The rows come from 5 hidden closed curves, with some noise, and rows from the same curve form a group. Each curve winds through 8 dimensions. The rows are also pushed far along 5 directions, which tell nothing about the answers.
Known rows, each followed by its group:
[ 31  10 -68  -4 -17  -6 -16  23  -8   6   7   0  25  14  18 -31   3  -8
  13 -37 -28] : q_143
[-31   5  29  30  -4 -10  17 -26   7   0   5   1 -26   7  -7  20   8 -10
  -2   3  25] : q_143
[  6   2  23  33  30 -40 -11 -30   3  14  18  16 -19   3 -15   1  16 -30
  -7  21   2] : q_143
[ -2  -9  10  -8  13  -8   7  -1  11  23  30  12  11  -3  -8 -25 -17  -4
 -24  23  -4] : q_922
[  4 -13  -5  -6 -30  -2   9  11   5 -12   3  11  23   8  -4 -12   9   0
  12 -27  13] : q_633
[ -4  -6 -11 -18   9  19   2  14 -28 -48 -40 -27  -3  -3   7   4  10  30
  20  13 -18] : q_633
[-34  -7  51  25   8   1   1 -18 -15 -22 -14  -8   3  -1   5  31  -9  23
  -9   2  31] : q_316
[-36  -6  26  34  34 -14 -40 -38  11  23  12   8  12  -8 -21  15  -7  11
  -8  -6  31] : q_245
[-31   5   5   5  -9 -15  11  -9  24  12  12  27  -3  -6   3  -6  -9  -5
  -8  11  19] : q_633
[ 35  25  -9 -22  25  19  21  -7 -17 -13 -18 -13  -7  10   6  42   3 -16
 -18  39 -11] : q_922
[-32 -32   1  13  -6  16 -20   4  22  35  25  -5  16 -15 -16 -38 -12  32
   7 -34   9] : q_316
[-31 -17  11  -8 -21  31  15   2   8 -11  -4  11  16  -1  -6  -9 -17  26
   5 -23   1] : q_245
[-17 -14  16  22 -24  20   8 -14  -6 -32 -20  -2   5   4   9   6  -1  19
  15 -36  -9] : q_245
[  4 -13 -16  -8 -26  -3  -8  11   2  10  14  10  19   1  -9 -44  11  10
  23 -41  22] : q_922
[-21  -4   1  26  48   6  -3 -15   4  11  11  11 -12  -7 -25   7  -9   7
   3  15   8] : q_245
[ 31  10 -43   7  -9 -18 -12   7   1   5   5 -25   1  11   8   1  27 -22
   5 -11  -2] : q_245
[ -8 -10  15  28 -22  18  14  -4   5   5   5 -19 -13  -6  16   1  -9  14
   3 -30   0] : q_922
[ 15  -6 -40 -15  62  26 -24   8  -1  25   4   0  22 -14 -29  -9  -3  23
  10  12  -3] : q_143
[  0 -10  10  34 -10  -1   9  -6   1   7  11  -6 -14   0   4 -10   7  -3
   7 -19  -1] : q_316
[ 19  14  -5 -16  -9 -19  14  11  -2  20  20  21 -15   9  -4 -22   5 -33
  -9  15 -11] : q_922
[ 19  -3 -42 -16  -9  17 -24  20  -5  11 -12  -9   7   1 -12 -12  23   5
  28 -30 -12] : q_316
[ 33   4 -20 -82   1  57  37  38  19  33   7  21  16 -10 -20  -8 -22   3
  -7  22 -11] : q_316
[-41  -6  26  26   5  19  13 -21  -1   0  -7 -14 -23   3 -15  25   9  13
   5  -1  23] : q_143
[-42  -7  13  31   7 -27  15 -16  16  -1  24  16  -3   8 -13  -8   1  -8
  -5   9  23] : q_143
[ 16   5  -7   4 -45 -18 -21   5 -13  -1  -2  22   6  17   9 -19  11 -23
  10 -43 -28] : q_245
[ -2 -12  19  16  -8 -25  -5   3 -10 -29  -6  -3  13   7  13   3   3  -3
  -5   3 -13] : q_316
[-30  -2  38  31 -48   2   8   6   1  -6 -12  -6 -12  11  19  40   2  -8
   4 -34   3] : q_922
[ -2   4  21  17   9  12   5 -16 -18 -20 -24 -40 -17   6  18  44   6   3
 -15  20 -23] : q_245
[-24 -13  44  28  39 -12   6 -22  16  33  37  24   4  -8 -25   2 -19  -2
 -24  23  37] : q_316
[ 51  22 -68 -35 -35   7 -16  33 -15 -13 -29 -25 -11   8  27  -7  23 -18
  23 -19 -61] : q_316
[ -1   5   4 -34  -6  -2  22  28  23  17  20  28   6  -1  -6  -3 -21 -22
 -17  26 -12] : q_316
[-11  10  40 -21  -6   1  32 -20  -3  17  18  23 -14  11 -11  -9  -6 -16
 -29  27  14] : q_922
[-21 -20   4  18 -29  23   1  26 -20 -23 -15 -26  12   9   8  11  -1  26
  18 -44   4] : q_633
[-12 -14  12  -3 -18  10  10   1   5 -10  -3  -8  15   3   3   3   1   9
  -5  -7  -1] : q_922
[  4 -28 -28  10  58  29 -33 -16  -5 -17 -23 -35  32 -12 -24  10  18  45
  22   1   1] : q_245
[-17  10  30  11 -14 -43 -23  -9   4  11  22  27   2   4   4 -11 -14 -20
 -13 -12  18] : q_633
[-20   1 -18 -25  48  41  12  -5  28  53  25   5   1 -21 -28  -2 -33  22
 -24  40  17] : q_633
[-23  -6  17  23  -6 -21 -30 -17   3  20   8  14  -1   4 -20  -5  18  -5
  11 -28  24] : q_143
[ -4  15  20  18  38 -48  11 -16   6  -7  20  23 -23  -2   6  -3 -11 -30
 -22  55 -11] : q_143
[ 39  16 -35  -7   9 -21 -22   2  16   9  -2   7   7  -6   6   0  12 -23
  11  -1 -11] : q_922
[-16 -32  18   2 -53  35   5  22  16  32  16 -10   8 -10  -2 -39  -5  31
  21 -67   9] : q_245
[-13   7   9   2 -10 -34  17  20  27  18  30  38 -16  -1  -5 -13 -10 -32
   1   8  11] : q_316
[-23   9  13 -18   6  10  17  21   4  24  15  11 -17  -2  -8   8 -24  -4
 -18  28   2] : q_316
[-46 -19  30  17 -40  21   5  -3  10   4 -15  12   2 -12   8  -2  -3  32
  14 -34  11] : q_633
[-25  -2   9  14  15   9   9 -10  -7  -6  -1   4   2   2   3  -4 -10  15
  -5   7 -17] : q_143
[ -5   9 -17  21  37 -43 -38 -26   1  13   9  14  -3   2 -21 -10  24 -15
  10   7  17] : q_143
[ 11  13  12  -2 -40 -30   8  11  -5 -21  -2  32   9  13  24 -10  -2 -24
   5 -22 -13] : q_143
[ 14  34  -7 -31  19   2  18  -1   8  19   8  29 -16  -6   3   2 -22 -20
 -14  31  -7] : q_143
[ -9   5  30  23 -48  28  53  10 -13 -38 -32 -33 -45  11  38  45   7  -4
   5  -8 -32] : q_922
[ 19  22 -11 -24  56 -18  14  -5  -1  -9   1  10 -13  -7 -10   8  -3 -14
  -9  65   7] : q_922
[ -1  -7  21 -24   9  53  20  -1 -19 -18 -35  -6 -10  -3 -11  18   4  23
   9  13 -30] : q_245
[-23 -12  60   4 -29  25  36  25  -4   1  -3  -8 -27  -8   9  13 -13  13
   3  -9   2] : q_245
[-18  -6  28 -14  18  14  30  -9   5   1  -2  20   2   3 -19  18   0  -5
 -23  49  -8] : q_633
[ 23 -16 -38 -85 -10  73  21  69   5  31   4  -8  15 -18 -18 -38 -25  33
   8   0 -23] : q_143
[  8   0   6  21 -15   9  -2  -7 -22 -29 -36 -24 -23   3  14  18  26   6
  27 -20 -16] : q_316
[ 17  -5  25  13 -35   3  27  12  -8 -31 -14 -25 -14   8  24  31   5 -14
  -1  -9 -11] : q_143
[  5  -1 -26 -20  -4  15  -4  13  -8  -2  -1 -10   5   7 -12 -12   7   9
  17 -19  12] : q_633
[  2   9  16  -5   3  52  40 -11 -11  -9 -28 -19 -30  -4  12  38  -4  13
  -6  21 -22] : q_633
[ 27  13  20   1  24 -11   4 -23   4   3  -2  11  -3   3  -6  30   9 -28
 -14  28  -4] : q_245
[ -7  -2  15  -4  30   6  -9 -24  -5   6  -4 -14  -5  -5  -4   4   0   8
 -22  36 -19] : q_922
[-26  -6 -22  45 -10 -47 -37 -13  45  73  71  36  20  -1 -16 -41 -11 -21
 -10 -45  50] : q_633
[-39 -16  41  -2 -35  17   4  -7   5  14   4   3   3  -1  -3 -12  -8  19
  -7 -22  10] : q_316
[  5  -5 -17 -29  27   3   6  -1  19   8  15  19  27  -3 -27 -11  -5  -1
  -3  20  21] : q_633
[ 20  -8 -21 -39   7  26  17  32   2   6   3  10  12  -2 -19 -17  -1   3
  10   7 -16] : q_245
[-10  11  23  23  25 -25  28 -26  18  29  38  22 -28   4 -15   5  -5 -34
 -29  41  20] : q_316
[ -6  -2   4   1   5  29  29   5   1  12   9 -11  -6   5  -7  16  -6   2
 -12  12   5] : q_922
[ -2  -6   9 -18 -25  15  19   6   1   0  -4  12  14  10  -1   3   3  -5
 -13   6 -17] : q_633
[ 27  27 -13 -57  10 -13   6  16  34  51  35  52  -1 -18 -10 -38 -28 -26
 -12  24  12] : q_922
[-47 -13  27  23  24  -2  30 -14  19  -1  21  10  -6  -3 -17   1 -12   8
  -8  24  25] : q_143
[-35 -16  20  60 -26   8 -14 -24   5   9   0 -12   2   0   6  16   3  19
  13 -61  32] : q_633
[ 11  21 -23  33  42 -35 -39 -31  -9  -7  -9 -19 -15   0   5  23  19 -14
   4  13   3] : q_245
[ 32  19   0 -23  45  19  -4  -6 -13  14 -10  -6 -12 -10  -1  20 -10  -3
 -19  44 -27] : q_922
[-19   2  -7  -8  -6  34   4  27 -22 -22 -33 -28 -12   1   8  31   0  26
  18  -8  -4] : q_316
[  2 -13  -2 -34   5  64   9  35  -7  18  -9   0  10 -10 -15   2 -24  32
   6 -11 -17] : q_245
[-30  -2  18  18  24 -15  -3 -30  25  24  25  20  12  -2 -17  15 -12  -7
 -29  24  28] : q_633

New rows. What belongs after each?
[ 52  34   1 -48 -25 -22  15  -3   5  16  15  40  11  16  10  -6  -5 -50
 -27  11  -2] : q_922
[-29  -5  11   8 -40  20  10  24   7   4  -6  -8 -20   0   7   9  -3   5
  17 -33 -11] : q_316
[ -2   6 -16  -7  46 -45 -26 -16  11  25  28  27   4  -1 -24 -30   6 -21
 -20  53  -6] : q_633
[-14 -19 -21  13 -27  25 -20   9   5 -10 -16 -18  30 -12  12 -12  -3  46
  30 -63  19] : q_633
[ -5   4 -19 -12  24   8  -3  -1 -19 -32 -24  -9   5  12  -5  21   5   3
  -6  28 -28] : q_245
[ -4   3  14  15 -18   0  -8  -4  -3   8   1 -19  -4   7  14  15  -1  -5
 -12 -12  -6] : q_245
[ 44  20 -46  -6  -8  -8  -3   4   3  12   6 -23  -5  11  16   2  16 -28
  -6  -1 -17] : q_245
[-16  18  14   8  39 -12  27 -12  24  12  10  11 -36  -4 -12  35  -3 -27
 -18  62   4] : q_922
[ -9  -8 -22   3  21  -5 -44  -8   7  31   3   9  13 -19  -8 -29   2  21
   3  -3  -7] : q_633
[-28  -4  35  28 -54  10  34   5   5 -18   0  -2  -9   5  26  16 -16   6
   5 -41  22] : q_633
[-11  13   5  -3 -45 -25   3  24 -12  -6   3  25  -2  18  15 -10  -1 -22
   4 -23  -8] : q_143
[-23  -2  20  38 -33  -2   2 -24  10  10   8   3   1  11   5  20   3  -5
  -3 -41  27] : q_633
[-50  -7  50  27 -41  14  42  -3   8   3  -1  24 -15  12  -5  37   1  -4
  -1 -18  31] : q_633
[-14   9  46  37  -2 -38  15 -17  -4 -19   8  11 -16   8  27  15 -14 -24
 -24  19 -16] : q_143
[-14   0   5 -37 -17  47   6  17  18  25  -7   0   1 -12  -8   7 -20  20
   3 -14  -5] : q_316
[  4  13  41  -5  46  26  32 -22   5  12  -5  -6 -28 -10 -11  52 -11  -6
 -27  57   2] : q_245
[-15  15 -20   2  48 -17 -15 -16   7  18   4  15 -16  -8 -17   4   6  -4
  -4  42  12] : q_633
[ -5   0  32  19 -53 -21  20  -6   3 -12   2 -11 -14  17  20   5  20 -24
  -4 -16  -1] : q_245
[ 17   5  -9 -11  -9  -4   9   6   9  41  39  17   4   2  -2 -36 -16 -14
 -17  -8   8] : q_922
[ -2 -24   0 -25 -25  50  12  36  -4  22  12  -8   6  -7  -9 -38 -19  31
  11 -37  -8] : q_633
[ -2   6   7  17   5 -22 -22  -4  -9  11   6  -5 -20   0   6  -1   1 -12
  -4   1  -9] : q_143
[  4  13  18  -6 -22 -35   6   2  -9 -17  -6   2 -31  11   6   6  22 -34
  -2  20  -8] : q_143
[ -4 -16 -17 -23   9  65   4   5 -15 -20 -39 -39  20  -7   2  21  -1  49
   2   5 -25] : q_633
[-26  -5   8  38  14 -28  13  -8   3 -24  10  16  -3  13  -7  15  -1 -16
  -2  11   9] : q_245
[ 40  15 -63 -39  46 -23 -28   7 -13 -24 -16  -5  11  -4  -2 -22  17  -3
   7  45 -27] : q_633
[-16 -27 -12  23 -26   3 -31  12 -18  -9  -8 -21  14   2   8 -38  11  32
  26 -53 -21] : q_143
[ -3   3  14  18   3   0   1  -7 -11  -4 -10 -18 -11  11  -2  36  21 -10
   1   3   4] : q_245
[-17  -5  -4   2  80  33   7 -11  -6  -4 -23 -16 -15 -23 -11  31  -9  33
 -12  75 -21] : q_633
[ 20  10   8  -3   2  -5  40   4  -1 -19  -7 -14 -30   5  11  19  15 -23
  -4  37 -15] : q_245
[ 50  18 -51 -17  38   5 -10  14  -7  -9 -21 -32 -13  -9  22  10   3  -8
  -4  43 -62] : q_922
[ 11  -8 -19   1   1 -28  -3   3   9  -2  28   9  26  11 -10 -27   5 -17
  -4  -3   9] : q_633
[-12 -16  12   1 -33  23   7  -6 -13   4   3 -12   8   8  -4 -24   7  22
   6 -38  17] : q_922
[  4   5  33 -19 -69  28  33  10 -12 -12 -20 -25 -31   8  29  11  -1  -6
  -9 -16 -29] : q_143
[ 31 -12 -41   8   0 -10 -45   2   5  21  10 -22  18  -9   1 -40  18   9
  20 -36  -8] : q_245
[ -3  11  24  -1  46 -19  10 -31  -9 -11   6   5  -5   0  -7   8  -8  -4
 -25  51  22] : q_922
[  2 -11  -7   1  43  13  17  -2   1 -12  -5  -2   3   0 -26  17  11   4
   7  30   2] : q_245
[  1  -9 -61 -12  -2  12 -36  38  28  40  21  -5  25 -16 -11 -30 -14  17
  23 -41   3] : q_316
[ 36  28 -27  14  -8 -60  -8  -7  -5  -8  17   8   2  25  27  -2   8 -57
 -29  20 -38] : q_143
[ 15  -7 -52  -4  54  43  -8  -6   1   0 -26 -30   8 -24   0   7   3  41
   6  31 -28] : q_633
[ -5   9  25   4 -43   2  22  -8   4   9   7  19  -8  17  -2  13   6 -22
   1 -31  23] : q_633
[ 52  18 -38 -29  33 -16  -5  -3  10  25  23  23  20   7 -14  -4   2 -40
 -25  39 -19] : q_633
[-11   1  11  32  -8 -27 -26 -16   7  19  17  -9   3   6   7   7   3 -13
 -13 -18  10] : q_245
[  9   1  -4 -49 -15  34   7  20 -11  11   0  -3  14  -5   3 -27 -23  27
  -6 -11   5] : q_922
[-49 -14  29   8 -37  13  29  28  25  12  14  15  -6  -4  -5   7 -15   8
  11 -26  28] : q_922
[-11  -6 -34   8  45   4 -64  -3  -8  12 -14 -16  22 -20  -6   0  -5  39
  11  -5   5] : q_633
[ -8  -2 -14 -18  40  12   1   6   8  10  -2   0  -9  -6 -28  10   9   0
   3  41 -16] : q_316
[ 24  -5 -44  -4   7  13 -14   0  -6  -5  -4 -17  25  12  -1  -2   7   1
  -3  -5 -33] : q_245
[-36 -31  34   9   6  24   4   3 -17 -22 -20 -23 -12  -9  -9  -4   6  39
  13   4 -11] : q_143
[-34 -26  30  22 -11   2  21  11  20   9  26  19   6  -9  -8 -20 -20  14
   5 -18  24] : q_633
[ -8 -10  20  30 -14  -8 -12  -4   1   3  -3 -11 -11  -2  11   2   8  -3
   2 -13 -26] : q_922
[-18 -12 -36   1  65  24 -58  -4   7  20  -2  -5  32 -27 -26  -2 -27  51
  16 -13  22] : q_245
[-26  -8  20  -9  29  31  48 -20   7  -7  -7   0  -8   6 -22  32   6   5
 -23  60  -2] : q_633
[-36 -19  60  34   8  -4  44 -20  -5 -39   2  -5  -9  13  -9  31   1  -2
 -13  22  16] : q_633
[ 17  11 -16   2  25 -22 -24  -5  -4  -6   3   0  15  -1  15  -3 -11  -6
 -14  16 -23] : q_143
[  1   4  19  13  26  18   2 -14 -19 -19 -27 -44 -18  -1  14  45   2   9
 -16  32 -25] : q_245
[ 34  -5 -10 -37  23  39   0   0 -31 -36 -38 -33  10   2  -5   8  13  23
   7  16 -34] : q_633
[ 16  23 -13  -5 -12  -8  -1   0   2  25  13  26  -8   5   9 -17  -6 -22
  -4 -13 -13] : q_143
[-19 -10  -4   2  20  40   5   0  17  37  15 -21  -5 -15 -15   4 -16  26
  -2  -4  20] : q_245
[ 35   9 -31 -42 -17  37  25  12  20  28   3  19  10  -5   2 -10  -4  -6
  -4  -1 -15] : q_633
[ 37  -1  14  13 -30 -33   6  -4 -16 -23  -1   8   5  16  21 -13  18 -30
   1 -16 -20] : q_922
[ 20   4 -24 -25 -10  30  -3  20  -7  19  -7 -20   2   5  -6   7  12   1
   8 -12  -8] : q_245
[  6   3 -16  -9  -2  -6 -23  -6   7  25  -4  29  11  -5  -9 -13  16  -5
   6  -4  -6] : q_633
[  0  -6  -3  18  -3 -13 -41  -8 -20 -11  -6 -18  24  -2  13 -12  -3  23
   7 -37  16] : q_922
[-19   3  58 -41  29  46  33  -9 -20   1 -17   1 -22 -12 -14  14 -21  28
 -22  52  -3] : q_922
[ 16   0 -41 -48   2  19  12   6  15  18  13  14  17   5 -23 -31   4  -8
  -6  16 -20] : q_245
[ 32   7  -4 -30  37  23  44   9 -16 -35 -26  -4 -14   6  -7  30  12 -13
  -6  64 -39] : q_245
[-34 -11  64 -20  -1  34  40   2   1  -4 -11  19  -7  -8  -6  20 -24  18
 -20  32  -6] : q_633
[-19  15  23  10  21   2   1 -27 -12 -26 -35  -3 -22  -4   8  41   6   9
  -1  29   2] : q_633
[-37 -23  50  46 -29  22   9  -7  -6 -20  -4 -19   5   0  11  25 -17  31
  11 -59  33] : q_633
[ 37   1 -29 -44 -35  35  14  26  -3  -2 -12 -21   3  -1  23 -21  -4   3
  -5  -4 -61] : q_316
[  6   3  -2  23  20 -29   3 -33  30  17  26  24   4  -4  -5  -8   0 -21
 -13  17  15] : q_633
[-38 -21   0  44  30   3 -34   4  14  23  11 -19  -3 -24  -9  -1 -15  33
  14 -19  15] : q_922
[ -3 -10 -19 -11 -21  41  -9  13 -16  10 -16 -30  -2   7 -10   0  17  22
  16 -32  -9] : q_143
[  1  11 -13  30   8 -18   9 -22   6 -11  10  -9 -12  12  11  12   0 -22
 -16  15 -12] : q_245
